The rows of a group lie close to one hidden flat surface of 9 dimensions, which may be shifted away from zero. Surfaces can cross.
(in the rows, 100 means zero)
Known rows, each followed by its group:
[ 71, 107,  97, 111,  73, 121, 104,  97,  97,  69, 122,  95,  70, 116, 116,
  83]
C
[119, 104, 103,  99,  94, 115, 113, 123,  91, 132,  91,  78,  96,  95, 124,
 108]
F
[116,  85, 113, 108, 104,  78, 116, 110, 101, 108, 112, 102,  92,  94,  65,
  89]
C
[113, 111, 102, 119,  93, 128,  67,  85, 107, 106, 108,  63, 105,  99, 101,
 114]
D
[ 77,  95,  99,  91,  74, 114,  92, 120, 102,  99, 107,  93,  82,  89, 111,
  96]
D
[ 83, 115, 108,  96,  91, 114,  77, 105, 104,  82, 120,  80, 110,  91,  83,
 115]
D
[109, 102, 136, 101, 113,  71, 118, 109,  69, 115, 102,  53, 109, 102, 115,
 106]
K
[ 81, 101, 111,  76, 114,  99, 110, 101, 116,  78,  97, 108, 112,  80,  94,
  81]
Z
[123, 114, 108, 108, 105, 157,  82, 101, 123, 116, 109, 126,  93,  75,  89,
  88]
F
[112, 119, 102,  97, 131, 101,  90,  89, 100, 113,  75, 133, 133, 105,  80,
 109]
Z
[ 90,  89,  96,  75,  96, 120, 123, 103, 103,  96, 114,  94, 103, 148,  96,
 102]
K
[111, 105,  98,  96, 110, 136, 108,  93,  94, 110,  98,  96, 106, 137, 122,
 111]
K
[ 84,  91, 130,  87, 104, 125, 103, 108, 104, 107,  97, 101,  83,  84, 112,
  68]
D
[106, 125,  96, 121,  98, 102,  60, 107, 104, 117,  89,  92,  92,  76, 107,
 109]
K
[107,  89, 112, 106, 114, 123,  81,  77, 130, 106, 118,  72,  79, 127,  95,
  79]
D
[ 98, 103, 144, 104, 125, 109, 104, 102,  93, 100, 123, 112,  87,  98,  83,
  76]
D
[107, 106, 106,  91, 122, 139, 101, 114, 130,  93, 127,  96,  88, 121,  81,
  94]
F
[107,  86,  99,  79, 105, 134, 133, 120, 101, 106, 115, 117,  95, 123, 100,
 100]
F
[112, 112,  85, 104,  72,  89, 119, 129,  94,  97, 128,  71,  84,  96, 102,
 115]
D
[ 80, 126,  86,  89,  70,  75,  95, 119, 106,  79,  98, 113, 102,  34, 100,
  95]
Z
[101, 111, 113, 129,  92,  92,  80,  86, 111,  87, 114,  79,  85,  86,  80,
  82]
F
[112,  94,  98, 107,  73, 127, 124, 109,  93,  98,  81,  79, 123,  65, 112,
 104]
D
[100, 112,  86,  68,  88,  77,  80,  96,  99, 125,  91,  89, 126,  99, 105,
 128]
Z
[ 94, 113,  97,  89, 111, 100,  83, 105, 107,  99, 102,  90, 109, 118,  94,
 118]
F
[ 80,  79,  72, 103, 106,  96,  51,  79, 105,  99,  85, 119,  94, 107, 119,
 114]
Z
[ 96, 127, 126,  78, 113,  96, 111,  97,  96,  99,  96, 135, 119,  73,  90,
  84]
Z
[111,  68,  84, 106, 102,  96, 114, 110,  91, 103,  97, 128,  99,  89,  96,
 109]
C
[ 99,  96, 129,  90, 129, 112,  99,  88, 114,  98,  83, 100, 121,  87,  85,
  79]
D
[ 96,  85,  90, 100, 119, 105,  91,  96, 105,  90, 109,  77,  93, 127, 124,
 113]
K
[ 96,  80, 103,  70, 105, 112,  80,  98,  86, 129, 122, 105,  95, 104, 130,
 121]
C
[ 76,  98,  75,  81, 104,  89,  85, 105, 135,  68,  82, 103, 117,  80,  87,
 103]
Z
[ 92,  95,  96,  79,  99,  97, 109, 102, 122, 107,  80, 113,  92,  81, 111,
  74]
Z
[140, 123, 106, 124, 115,  97,  90, 106, 106, 132, 111, 117,  79,  88,  82,
  97]
F
[108,  88, 105,  83,  87, 111, 141, 112, 103,  88, 136,  83,  92, 111,  98,
  95]
F
[110, 104,  79, 139,  89, 100, 127,  93,  87,  69,  91,  90, 105, 110, 108,
 108]
C
[ 97, 121, 107, 121,  84,  85,  74, 112, 105,  98, 116,  82,  82,  77,  77,
  99]
K
[115,  86, 132,  78, 127,  87,  93,  88, 114, 137, 102,  97,  93,  95,  97,
  75]
C
[106, 101, 117,  93, 120, 105,  92, 108,  91, 133,  60,  95, 112,  81, 129,
 100]
Z
[ 93, 106,  99,  95,  92,  89, 101, 114, 117,  96,  85,  88, 104,  81,  83,
  94]
K
[ 97,  80, 101,  66,  89, 109, 129, 101, 110, 103, 101,  99, 101,  94, 115,
  83]
F
[111, 122, 102, 133,  99,  75,  89, 118,  93,  81, 109,  65, 106,  72,  78,
 120]
K
[130,  98, 113,  96, 108,  88, 128,  95,  81, 137,  75,  68, 113, 112, 128,
 103]
C
[ 94, 127, 115, 102, 109, 107,  69,  85, 108, 105,  97, 102,  98,  85, 105,
  88]
K
[104,  88, 113, 124,  77, 125, 128, 126,  95,  78, 122,  65,  91,  96,  76,
  95]
D
[122,  83,  88, 102, 102,  79, 138, 112,  97,  95,  84,  77, 124,  99,  89,
 113]
C
[ 91,  94,  98, 103,  90,  91, 123, 109, 112,  92,  75,  93,  93,  90, 100,
  74]
C
[ 85, 107, 122,  70, 100,  98, 107,  89,  90, 110, 107, 106, 107, 126,  96,
  89]
K
[120, 104,  89, 109, 101,  89,  78, 107,  82, 134,  75, 114, 113,  74, 109,
 128]
C
[ 92,  74, 111,  89, 129, 111,  90,  93,  98, 112,  75,  91, 107, 116, 123,
  98]
Z
[102,  90,  98, 101,  92,  88, 110,  86, 122,  87,  95, 125, 102,  66,  67,
  70]
F
[106, 110, 120, 100, 105, 100, 104,  93, 112, 111,  96,  66,  87, 101, 113,
  77]
C
[100, 134, 120, 102, 112,  84,  71, 117,  89, 109, 124,  94,  98,  92,  84,
 116]
D
[ 95,  67,  79, 100,  86,  87, 113,  94, 104,  99, 101, 128,  78, 117,  96,
  88]
Z
[105, 124,  94,  85, 110, 121,  98,  94, 102, 105,  73, 103, 139, 108, 109,
 118]
K
[110,  94, 111, 127,  95, 143, 110, 103, 113,  89, 116, 112,  80,  96,  73,
  76]
F

New rows, each followed by its group:
[ 84, 106, 117,  85,  99,  85,  70,  97, 106, 122, 100, 128,  88,  82,  84,
  81]
C
[ 78,  83, 111, 102, 103, 111,  78,  98, 103, 111, 100, 129,  75, 110,  90,
  78]
D
[108, 105,  92, 110,  86, 127, 110,  98,  91, 106, 111, 133,  92, 130,  84,
 100]
K
[101, 102, 121,  74, 104,  98,  93,  87,  85, 131, 118,  84,  99, 117, 121,
 101]
C
[121,  93,  86, 110,  93, 102,  99,  81,  98, 117,  90, 116, 102,  99, 108,
 101]
D
[ 98,  97, 115, 114,  92, 139, 102,  92, 102,  86, 137,  96,  78, 116,  94,
  86]
F
[104,  78,  81, 128,  74,  91, 104, 122,  91,  97, 103,  78,  73,  88, 115,
 108]
Z
[103,  96, 101, 100, 101, 106, 123, 101,  95, 107,  80, 129, 104, 107,  94,
  86]
K
[ 91, 100,  93, 101, 103, 107, 105,  75, 102,  90,  76,  99, 103, 109, 138,
  86]
C
[118, 103, 110,  98, 102, 140, 109, 106, 113, 109, 124,  98,  82, 101,  98,
  89]
F
[ 99, 114, 100, 139, 100, 105,  68, 103,  96, 100,  78,  99, 101,  98,  83,
 107]
F
[111, 115, 108, 113,  98,  97, 109,  91,  94,  96, 115,  66, 101, 116, 105,
 103]
C
[ 97, 111, 114,  92, 131,  79,  73, 101, 106, 113,  91, 118, 111, 100,  70,
 101]
D
[ 90,  92,  78,  94, 101, 104,  76, 102, 108,  96,  83, 109, 107,  77, 116,
 115]
C
[105, 106, 113, 131,  95, 128,  81,  93,  77, 121,  98, 117,  80, 109, 112,
  96]
F
[ 89, 129,  93,  92, 110,  85,  72,  67, 110,  82,  86,  94, 132, 100, 107,
 109]
C
[101, 111,  79, 119,  85,  97,  99, 107, 117,  77, 109, 123,  80,  77,  87,
  91]
Z
[ 93,  90, 111,  90,  97,  94, 118, 100, 102, 100, 113,  69,  80, 123, 115,
  85]
F
[118,  66,  93, 100, 102,  93, 134, 104,  81, 125,  78, 126,  99, 105, 117,
  99]
C
[109,  93,  68, 135,  83, 104, 102, 129, 120,  84,  93,  98,  83,  83,  75,
 104]
K
[116,  97,  96,  76,  93, 132, 128, 121,  94, 119, 110, 104, 106, 100, 114,
 113]
F
[103, 102,  98,  83, 126,  97,  89,  90, 101, 117,  72, 120, 129, 112,  93,
 110]
Z
[ 82, 121, 115, 106, 113,  73,  68,  73, 102,  80, 108, 132, 108,  79,  77,
  89]
K
[100, 119, 100, 103,  84,  74,  81, 122,  91, 121,  82,  84, 108,  74,  90,
 114]
K
[ 97, 102,  96,  86, 116,  98,  95, 121, 117,  92,  70,  59, 133,  85,  98,
 120]
Z
[106,  89, 108,  98, 109, 111, 116, 121, 124, 106,  92,  68,  83, 108,  99,
  80]
F
[ 90,  81,  91,  83,  80,  78, 118, 102,  96, 100, 102, 115,  94,  98,  98,
  93]
Z
[ 92, 111, 118, 122, 106, 101,  74,  90, 115,  78, 136,  89,  72,  91,  88,
  78]
K
[100, 101,  89, 117, 107,  92,  87, 110,  92,  84,  94,  85, 124, 101,  83,
 136]
Z
[ 88, 113,  74,  97,  97,  95,  48,  79, 117,  86, 121,  98, 103, 112,  95,
 126]
Z
[117, 106,  82,  98,  99,  96, 127, 127, 131,  96,  76,  85, 112,  87,  76,
  96]
Z
[103,  86, 110,  90, 119, 100, 119, 106, 101, 102,  83,  96, 115, 107,  93,
  96]
Z
[ 86, 118,  83,  87,  69,  74,  81, 112,  95, 110,  87, 112, 101,  47, 123,
 108]
Z
[103,  90,  74, 105, 101, 141, 104, 109, 132,  85, 102,  87,  88, 123, 105,
  98]
K
[139,  86, 119, 125, 121,  95, 102, 101,  91, 140, 101, 104,  80,  88,  99,
  88]
C
[100,  70,  78,  98, 103,  99,  99, 109, 117, 111,  64,  98,  93,  98, 116,
  95]
Z
[107,  89,  85, 113, 106, 113, 106, 104, 104,  95,  97, 100,  93, 117, 105,
 107]
K
[102, 130, 109, 109,  99,  85,  90,  91, 107, 102,  87,  66, 107,  95,  99,
  96]
C
[123, 105, 109, 103, 110,  84, 122, 109,  85, 123,  91, 120,  95,  83, 103,
  93]
D
[107,  66,  66, 112,  95,  92, 118, 114, 122,  81,  95,  78, 102, 129,  74,
 116]
Z
[ 82,  96,  98,  88,  88, 112,  77, 101, 110, 106, 112,  96,  74, 104, 113,
  91]
D
[ 90, 111, 101, 115,  97,  91,  86,  91, 111,  77, 112, 114,  91,  95,  78,
  88]
C
[123, 123, 119,  91, 123, 109,  94,  95, 101, 127, 103,  76, 118, 124,  94,
 114]
Z
[ 90,  98,  74, 106,  81, 110,  98, 100,  77,  81, 112, 108, 105, 111, 122,
 130]
C
[ 89, 109,  88,  87,  99,  67,  82,  92,  85, 109,  80, 114, 120, 103, 104,
 121]
F
[120, 130, 109, 110, 124, 118,  88, 117, 116, 109,  81,  70, 113,  83, 102,
 109]
Z
[102, 102, 103,  98,  97,  91, 113,  86,  81, 111,  88, 106, 104, 116, 114,
  96]
C
[ 96,  98, 111, 105, 109,  75,  93,  93, 120,  97, 100,  82,  82, 104,  93,
  74]
F
[ 88, 106, 113,  83,  82, 106,  78,  60,  81, 108, 125, 106,  96,  95, 132,
  97]
F
[117, 130,  97, 109,  90,  98,  77,  87,  88, 104, 132, 115, 111,  83,  83,
 127]
F
[ 98, 119,  91, 126,  87, 103, 106, 100, 105,  94,  65,  78,  94,  86, 126,
  83]
C
[104,  72,  96, 113, 144,  89, 125,  87, 100,  71,  72, 113, 114,  99, 117,
  91]
K
[104, 102,  75, 106, 107,  88,  82, 105, 121,  86,  72,  92, 119,  66,  98,
 114]
C
[100,  81,  94,  77,  88,  93, 128, 115,  88,  95, 112,  77, 114, 114, 102,
 121]
C
[124, 117,  91, 127, 121, 131, 112,  82,  80,  80, 110, 116, 122, 135, 101,
 128]
K
[126, 107, 103, 101, 108,  81,  96,  99,  81, 138,  80,  92, 121,  89, 112,
 122]
C
[110,  84, 102, 117,  83,  64, 133, 105,  87, 104,  91, 101,  88,  91,  89,
  83]
F
[103, 110, 116, 130, 124,  82,  88,  86,  90,  81, 106,  98, 102,  86,  99,
  97]
K
[ 78,  90,  98,  87, 100,  86,  93, 109, 123,  70, 111,  96, 108, 112,  51,
 100]
D
[118, 106, 106, 114,  99,  95, 115,  99,  93,  96, 116,  63, 104, 112, 101,
 110]
C
[106,  91,  74, 128,  77,  82,  83, 106,  76, 103, 108,  93,  97, 109,  97,
 139]
Z
[102, 101,  87, 108, 124,  96,  98,  91, 113,  84,  58, 127, 128,  78,  99,
  98]
K
[101, 105, 120,  92,  94, 100, 106, 106,  88, 130,  92, 107,  78,  70, 137,
  75]
Z
[107,  96, 123,  80, 120,  98, 121, 106, 124, 107, 125,  69,  70, 107, 112,
  65]
D
[ 77,  83,  88,  96,  82, 123,  81, 123, 109, 100, 107, 105,  68,  77, 121,
  94]
C
[112, 114, 124,  94, 113,  89,  88,  97, 113, 127,  91,  65,  97,  88, 105,
  85]
C
[125, 117, 106, 101, 107,  96, 117, 114,  93, 125,  81, 104, 114,  94,  89,
 106]
Z
[118,  90, 105, 133,  97,  85, 101, 111,  86, 116, 105, 138,  79,  84,  73,
  93]
C
[ 95, 104, 113, 104,  72, 140,  96,  88, 107,  79, 135,  68,  95,  83, 102,
  91]
F
[ 98, 107,  78,  85, 107, 120, 100,  96, 119,  86,  78, 107, 129, 108,  96,
 112]
K
[131,  98, 118, 100, 117,  83,  94, 113, 108, 134,  97,  71, 101,  78,  91,
 100]
C
[106, 117,  84, 117,  87, 113,  77, 110,  99, 102, 114,  94,  92, 112,  89,
 123]
K
[ 89,  78, 101, 113,  60,  74, 126,  88,  77,  93,  83, 101, 101,  74, 105,
  81]
F
[109,  93, 120,  88, 108,  96, 100, 103, 106, 109, 136,  69,  89, 106,  89,
  97]
C
[107, 102, 114, 119,  81,  74, 110,  79,  71, 101, 139,  98,  77, 106, 104,
  94]
F
[108, 119,  88,  71, 102,  93,  75,  85, 120, 125,  96,  96, 118, 113,  96,
 116]
Z
[113, 116,  99,  95,  96, 155, 110, 114, 127, 106, 105,  51,  97, 119, 114,
 100]
K
[ 99, 106,  94,  98,  95,  99,  96,  84, 110,  82, 139, 111,  83, 117,  84,
  95]
Z
[ 91,  90,  91,  93, 121,  96, 103, 119, 117,  80,  61,  85, 132,  81,  93,
 108]
Z
[ 91, 112, 104,  93,  92, 138,  72,  89, 107,  99, 107,  96, 111,  88, 106,
 107]
F
[ 80,  96,  97, 104, 103,  85,  56,  85, 101, 104, 110, 128,  78, 102, 104,
  95]
K
[101, 134,  91,  91, 106,  66,  67, 103,  89, 115, 112, 120, 110,  89,  92,
 131]
D
[112,  89, 106,  92,  94, 127, 129, 105,  92, 113, 119, 109,  85, 106, 111,
  88]
F
[105, 120,  98,  97,  88, 142,  99, 106, 132, 102,  94,  93,  94,  96,  92,
  83]
K
